The same things were measured in two ways. Each way mixes the same 12 hidden numbers, adds some noise and spreads widely along 6 directions of its own, which tell nothing about the thing.
Some things both ways: the first way, then the second way.
[ -1  28  15  12  18  16  -4  13 -48 -20 -25 -69  42  13   1 -17  39  23
 -26 -24   0  -4  12  29  20]
[-60  -8 -17  13  42  13   3  20 -44 -17  26   5  -8  12  -6 -53  -2   0
  27]

[  14   82   37  -38    2  114  -16  -16   35  -63  -35  -32   -3  -12
   29  -41   23   75    4   13   64   10 -111   93  -42]
[-76  -1  21  69  43 -26   1 -41 -45  38 -41  36 -22 -27  76  39  34   4
 -21]

[-11 -25 -25 -24  21   2  33   6  48   0  10  43 -54 -12  58  45  34   3
   7  20  -1  15 -25 -32  27]
[ 25 -12 -28 -40  -5   2 -23  35  -4 -19 -16 -58  30 -21 -21  -1  -2  -9
   9]

[ -1 -27 -10   2 -49 -32  23 -30  16 -21  14  15   1  28 -49   5 -29 -21
 -11  -5  14   2  10 -42  -3]
[  2   7 -24 -65 -54   5 -15  32  -3 -17 -10 -32  55  15 -13 -54   0  15
  46]

[ 26   4  24 -11   7 -19 -14 -25   7  -4 -11 -32  -7  -1 -15  22 -18   9
 -28 -26  16 -24  36   8  49]
[ 36   6  14  28  37  40  36 -26  41   5  -6  24 -14   5  -2  54 -26   3
 -38]

[-41   5 -14  24  82  12 -42  10 -41  62 -26 -39  33 -26  43  -7  19  39
  21 -14 -18 -40  23  -9  -2]
[-50 -25 -13   6 -15 -33 -42  13  -4  15   5  41 -59  -8  -6  34  24  23
  -3]

[ 13 -45  -2  -3  32 -67  59  12  48   9  21  38 -45   4  77  63  55 -14
 -40  58 -58  32  49  -3  92]
[ 50  -4 -48   2  49   7  46   3   7   4   7 -49  29 -32   1   7  12   9
  -7]

[-17  -9 -26  18  16 -30  40  18 -30  59  -8  14  12 -31  80  40  49  -8
  48  25 -27  33  58 -27  30]
[  6 -27 -43  -3 -24  20 -33 -23  -9 -19   8  19 -12  36 -44 -11  50  32
  10]

[ 26 -27 -22 -38  34 -14  20  21  41   2  13  42 -53 -16  71   8  71 -10
  10  35 -24  44  11  -2  34]
[ 30  -8   1 -39  17 -16 -38  17  -9  -6  -5 -40  46 -36 -22 -29  21  -6
 -11]

[-40  51 -18  54   9   6 -29 -25 -39  -3 -44 -18  11  -6  -2  13  13  -2
  20 -49  18  -1  15 -21   1]
[ 44 -25 -76  10  25  35 -15 -24  14 -27  -6  26  45  50   3   8  58  42
  -3]

[ 21 -15 -47  17 -17 -37  13  29  47   4 -17 -17 -18 -22  48 -11  38 -24
 -26  19 -22  66  23 -39  37]
[115  28 -14 -42   4  38  38  34  51 -87  -4 -55  43  -5 -59 -37 -54   2
 -24]

[  7  18 -19   5  18   8   8  15   5   9 -20  17   8  12 -22 -55  33  -1
  19 -12 -13  14  13  10 -15]
[ 41  19  47  28 -23 -48  54  -6  91  37   8 -37  38 -98  28 -72  -2 -13
 -59]

[ 47 -26 -27  26  -9 -11 -23  11  37   3  10 -25   6  13 -42 -67 -11 -15
 -13   2 -11  29   6   2 -33]
[ -9  14  20 -58 -15 -27  11  23 -16  38  -6   2 -21 -34 -18  24 -39  -4
  23]

[-18  -3 -10   5   0   8  13  11  -9 -14  -3 -12  -1 -16  26  27  16   0
   6  -3  -3   7  -5 -20   8]
[ -7  17  -2  46  14 -18  41  14  40 -21  16 -51  24 -41  20 -55  -2  -9
 -22]

[ 59 -23  -6  -5 -35 -40 -43  -3  15   0  22   1   8  56 -35 -43   8  -5
  22  -1  32  18  -1 -26 -35]
[ 28  -8  29  32  -7   6 -10 -38  56 -18 -24  27  32  -1  40  -1  41  11
 -85]

[-15  14  41 -55 -20  16  48  -5  52 -14 -17  29 -30 -32  35   6  -7  19
 -29  48   7  -1 -28  39  34]
[ 47 -30 -46 -48  30 -11  16  41 -33  11   4 -20  30  19 -55 -43  -1 -12
   7]

[ 41 -13   7 -20 -37 -12  56 -16  55 -42  -4 -18  20  21 -75 -17 -58 -18
 -43 -33   2 -27  23 -12  18]
[ 18  29  19  21 -23   8  26  -8  80  24 -22 -32 -11 -32  34  -1 -16 -23
 -31]

[  9  -9 -22   1  64  44  15 -18  27  -5 -14 -23   6  59 -28 -73  55  47
 -69   3  43  16 -65  59  -5]
[ -9  30 -47   2 -13  25 -32  24  28 -17 -27 -24   1  -3  22  14  32  20
   8]

[ 39  -9  43 -45 -25 -12 -12 -40  26 -46   8 -31  12  26 -79 -45 -74   0
 -41 -30  11 -62  23   5  -1]
[ 13  11  35 -15  -4   1  22  20  12  -3  -1 -28 -29 -45 -40  16 -88 -18
  16]

[-53  21  40 -41  28 -12  25 -28 -24   4 -23   7   0  16 -12  44  30  26
 -53 -15   3 -58  25  39  72]
[ 34 -31 -56 -44  -3  21 -25 -23 -20  28 -27  23  23  33 -11  15   7 -19
  12]

[  5   2   5  18  -6 -30 -37 -33  -8  -4 -23 -30 -11  22  -9 -29   6 -19
 -45 -16  37   2  -5   8  18]
[-44  19  56  23   8 -33  21  20   9 -13  13 -41  19  14   0   6 -32   7
  38]

[-14  -6  27  10   0  -6 -50  -3 -48 -21  21 -19   8   6  -8  11 -22 -14
  29 -25  -8 -51   1 -15 -32]
[ 43  14 -15  73  52 -12   9 -10  62 -53  -2 -38  23 -19  26 -31  39  13
 -54]

[-13  22   3 -42 -23  17   4 -12  66 -37  -9  28 -39 -48  23  18 -25   6
  12  10 -11 -12 -13 -16   1]
[-19 -57 -25 -12  10 -14 -37   8 -14   9   7   6  -4 -13   2  33  12  -2
  33]

[  5  34 -22  15 -43   9   7  -9 -12  -1 -21 -20 -20  -1  -3   4  12 -34
  19 -45  42  21 -17   1  -8]
[ 90  23 -31  34  21   8  54 -26  25  13 -43 -25  60  12 -11 -18  19 -43
 -42]

[ -3 -32   9 -13   7 -11  -2 -33 -19  22  21  22 -24   5  -8  22 -16   5
  20   0  30 -13   9 -13   6]
[ 13  44  49 -68 -61  -6  -6  38   0 -14 -21 -37  46  -5 -32 -68 -32  34
  35]

[-31  -5 -38  59  38  -3 -43  25 -36  19  -3 -44  -2  -5 -23  16  13 -18
   0 -60 -36 -22  24 -25  -4]
[-53   5  12  59  11  -2  -5  -8  86 -10  22  -6 -34 -11  80  25  16  11
  30]

[ 18 -33 -54  12 -64 -34 -12  27  23  -8  11 -20 -19 -64  21  12  -5 -62
  23   7 -29  68  40 -60  -7]
[  2  23  32 -28 -19 -47  21  14  13   7  11 -20  32 -23 -19 -38 -32 -30
   6]

[ 23   7   4 -20 -48   8 -19 -37  28 -52  11  12 -34 -23 -49  -6 -59 -27
  29 -27  12  -6  12 -23 -27]
[-31 -32   1 -69 -17 -18 -52 -21 -68  67 -33  37   1   1 -13  58 -23  -8
  60]

[ 19   4  -5  39  11 -27   1  -5  55   1 -29   5  -1 -28  19   4 -50 -15
   7  -5 -17  -8  33 -45  19]
[ 34   0   7  24  26 -19  14  18  75   3   7 -20  12  -7  30  10  49  54
 -53]

Other things, the second way, with their names:
(209): [ 13 -15  18  14  24 -34  42  38  31  -7  13  -8  15 -48  12 -20 -19  -6
  -8]
(6): [-27  36  47   2 -10 -30  -7   3  38 -25 -20 -16  19 -30  55 -24 -22   8
 -14]
(101): [  4 -14 -13 -19   2   9   5   3 -12   5   5  12  -2 -35 -30   6 -39   2
  16]
(397): [ 31   4  11 -19 -19  15  18  -1  33 -28  -1 -38 -13   6 -15 -10 -25  35
  24]
(353): [-40 -62  -1  84   9 -28 -23 -64  37  40  28  48 -25   7  16  75  74 -41
 -50]
(408): [-47 -18  18 -41 -17  36 -66   9 -15 -36  -3  33  10  31  30 -47  42  45
  52]
(290): [-42 -76   1  38  47 -24 -14 -22 -32   4  36   6 -13   0 -23  30   5 -22
   2]
(366): [ 62  -3 -43  16  31 -11  52  41  22 -27  10 -37  14 -37 -64  -1 -49 -36
 -38]
(367): [-30  -9  33  10  -5 -24   2 -14  18   5   6  -1  10  23  29 -15  13  26
  13]
(448): [-34 -18  28   3  -3 -17 -26  -8  12  29 -21  -9  -9  32  21  32 -28 -48
  22]
(144): [ -2 -46 -25  37  15   7 -30  12  72 -21  10 -15  -7  27  21 -10  19  -9
 -43]
(266): [ 14  16  -4  25  -5 -49  46  20  18   8  22 -44  31 -85 -40 -34 -11 -10
 -52]
(26): [  7  15  20 -12  -2 -12 -10 -16 -34  27 -34 -32  24 -35 -32  18 -11 -41
 -30]
(196): [-23 -13  26   7 -14  -4 -40 -30 -15   4 -36   9 -26   5   4  23  12 -14
 -31]
(162): [-10   6  29  22  -1 -14  22 -43  19  41 -12   2  -9 -68  37  59   3   4
  -1]
(427): [  6 -19 -41  20  23  -1  -4  10  16  -9  -5  -1  40  24  21 -45  29   9
 -10]
(48): [ 11 -35 -36   4  47  40 -14 -11 -22 -46 -21  20  -4  58   0  28 -17 -13
  16]
(227): [-58   1   8 -16  11 -47  21  24 -59  52   5  11 -11   0 -14   8 -10 -20
  26]
(229): [-28  -2  51  38   4 -12   6 -11  49  21  15   4 -29 -36  26   6  -9   5
  -2]
(126): [-31 -32  24  70 -31  30  -5 -53  71 -25   7   3 -47  11  28  21 -18 -39
  10]
(148): [ 32  -1  -8 -11  -8 -28  47  -5   5  40 -18  21   6 -68   4 -18  -8  11
 -58]
(179): [ 17  53  18 -11 -32 -27  -7 -17  41  -8 -39 -30  22 -19  37 -27 -17  11
 -10]
(239): [ 47  58  40 -25   0 -31  70  31  -7 -12   6 -64  55 -81 -67 -49 -71   6
  -8]
(321): [ 12 -20  30 -22  12  -1 -48   3  -3 -39 -26 -34 -11 -47  -5  -3 -44 -31
 -10]
(350): [-99 -54 -41 -60   3 -37 -51  40 -96  72  -9  43   0  49  15   1  28  -7
  90]
(128): [-45 -29  21  -9  33 -19 -59  -9 -43   5 -17  -3   1 -20   3  42   3 -61
 -10]
(59): [ 43  16   9 -83 -39 -20 -14   7 -13  12 -36  20  62  42 -26 -22  -3   2
   0]
(71): [-56 -66 -31 -12  10 -62 -34   3 -45  10   0 -14  54  12  41  -8  24 -33
  32]
(302): [-20 -20   9 -29  33  -6 -62  19 -35 -24 -27   9  15  20  13  -2  34  18
 -23]
(129): [-51 -17  23   0  19 -37   2  25 -21  37  44 -30 -20 -56 -38  12 -10 -18
  26]
(405): [-72 -21 -40 -16   2  -4 -29  22 -44  -2  25  21   8  36  13 -24  57  27
  80]
(280): [  7 -37 -45   6  23 -30   0   3 -18   9  19  -7  11 -17 -37  19  21 -13
 -28]
(341): [-72   5  42   7 -66 -28  -8 -20   5   8  10  -5 -42 -43   9  54  -3  25
  51]
(55): [-37 -13 -25  40  21 -50  16  33  23  49   0   6   2 -32  49  -5  43 -28
 -39]
(277): [-41 -27  51  24  19  10 -24 -49 -18  22 -23  54 -10  68  20  10   7 -33
 -20]

Some of these things the first way, each followed by its name:
[ 14 -47   5 -19 -46 -42 -32 -19  11  18  27  13 -21  20 -28 -23  -2 -16
 -17  40  31  27  -8  10 -13] -> (59)
[-55  62   5  49   5  35  15  14 -18   5 -51   5  24 -21  -3   3  -9   9
  27 -26  -1 -21 -18   5 -16] -> (397)
[ 11 -15  31 -31  53 -36  18  -6  21  31  -4   0  31  39  27 -31  47  58
 -54  65 -26  -9  36  47  51] -> (148)
[-18 -27   7 -25 -13  12  29  12  26 -12   3  35 -26 -11  -6 -14 -16   2
 -10  21  13  -2 -39 -19  -1] -> (144)
[ 20  28 -20  16 -29  -7   6  -5  25 -22 -26 -45  30   5 -13 -28  11  -6
 -22 -12  -9  23  17   9  -2] -> (405)
[ 36 -13  20 -58  11  -5  30  -5  54  -3   1  10 -25 -31  29  -8   5  12
 -22  39 -19   8  30  33  46] -> (229)
[-11  -5  20 -56  11  18  -4 -21  38 -11 -16 -15 -11   5  10 -43  17  38
 -67  33  32 -10 -49  42  17] -> (366)
[-32 -21  53  -4   2 -38 -33 -40 -69  -3  25  -7  11  55 -58  17 -36   2
 -15 -33  14 -86  21 -11   7] -> (427)
[-24   7 -12  30  18  -4   4   6 -22 -19 -30 -34  29  -8  -2 -33  32  -6
 -38   3 -24  19  21  12  16] -> (179)
[ -5  23  -7  23 -37 -27 -22  12 -12 -22 -17 -53  -2 -25  24  33 -10 -25
  -6 -39 -17  -6  31 -52  28] -> (48)
[-27  14  -6  50 -21  16 -37  16 -39  13  -4   9  -7  -7 -15 -12  -1 -17
  50  -7  18  16 -33  -3 -52] -> (367)
[-60  -8   5 -24  58  43 -18 -12 -35  28  -2  27 -14 -17  43  28  48  47
  32  20  38 -14 -50  19 -11] -> (266)
[-18  -6  -1  32  42 -16 -73   4 -56  -2  -4 -54  28  40 -27 -32  37  13
 -30 -28  -5 -25   7   1  -8] -> (6)
[-51  14  27 -13 -41 -59 -28 -20 -12 -44  -7   5  10  42 -26  22   3 -16
 -36 -21  -9 -58   9 -38  17] -> (71)
[-25  10   0 -12 -31  31 -16   0  20 -22  -5  22  -7 -27   7   6  -7   6
  39  14  25   5 -55  -7 -46] -> (280)
[-30  78  28 -27 -17   2   9  -2  12 -37 -69 -10  17 -48  53  29  11   7
   4 -20  -5 -28  23  -8  45] -> (290)
[  9  18  33 -32  29 -36   0 -36  26 -15  -7  -7  11  19  -3  52   2  20
 -25 -21 -25 -62  59  17  57] -> (162)
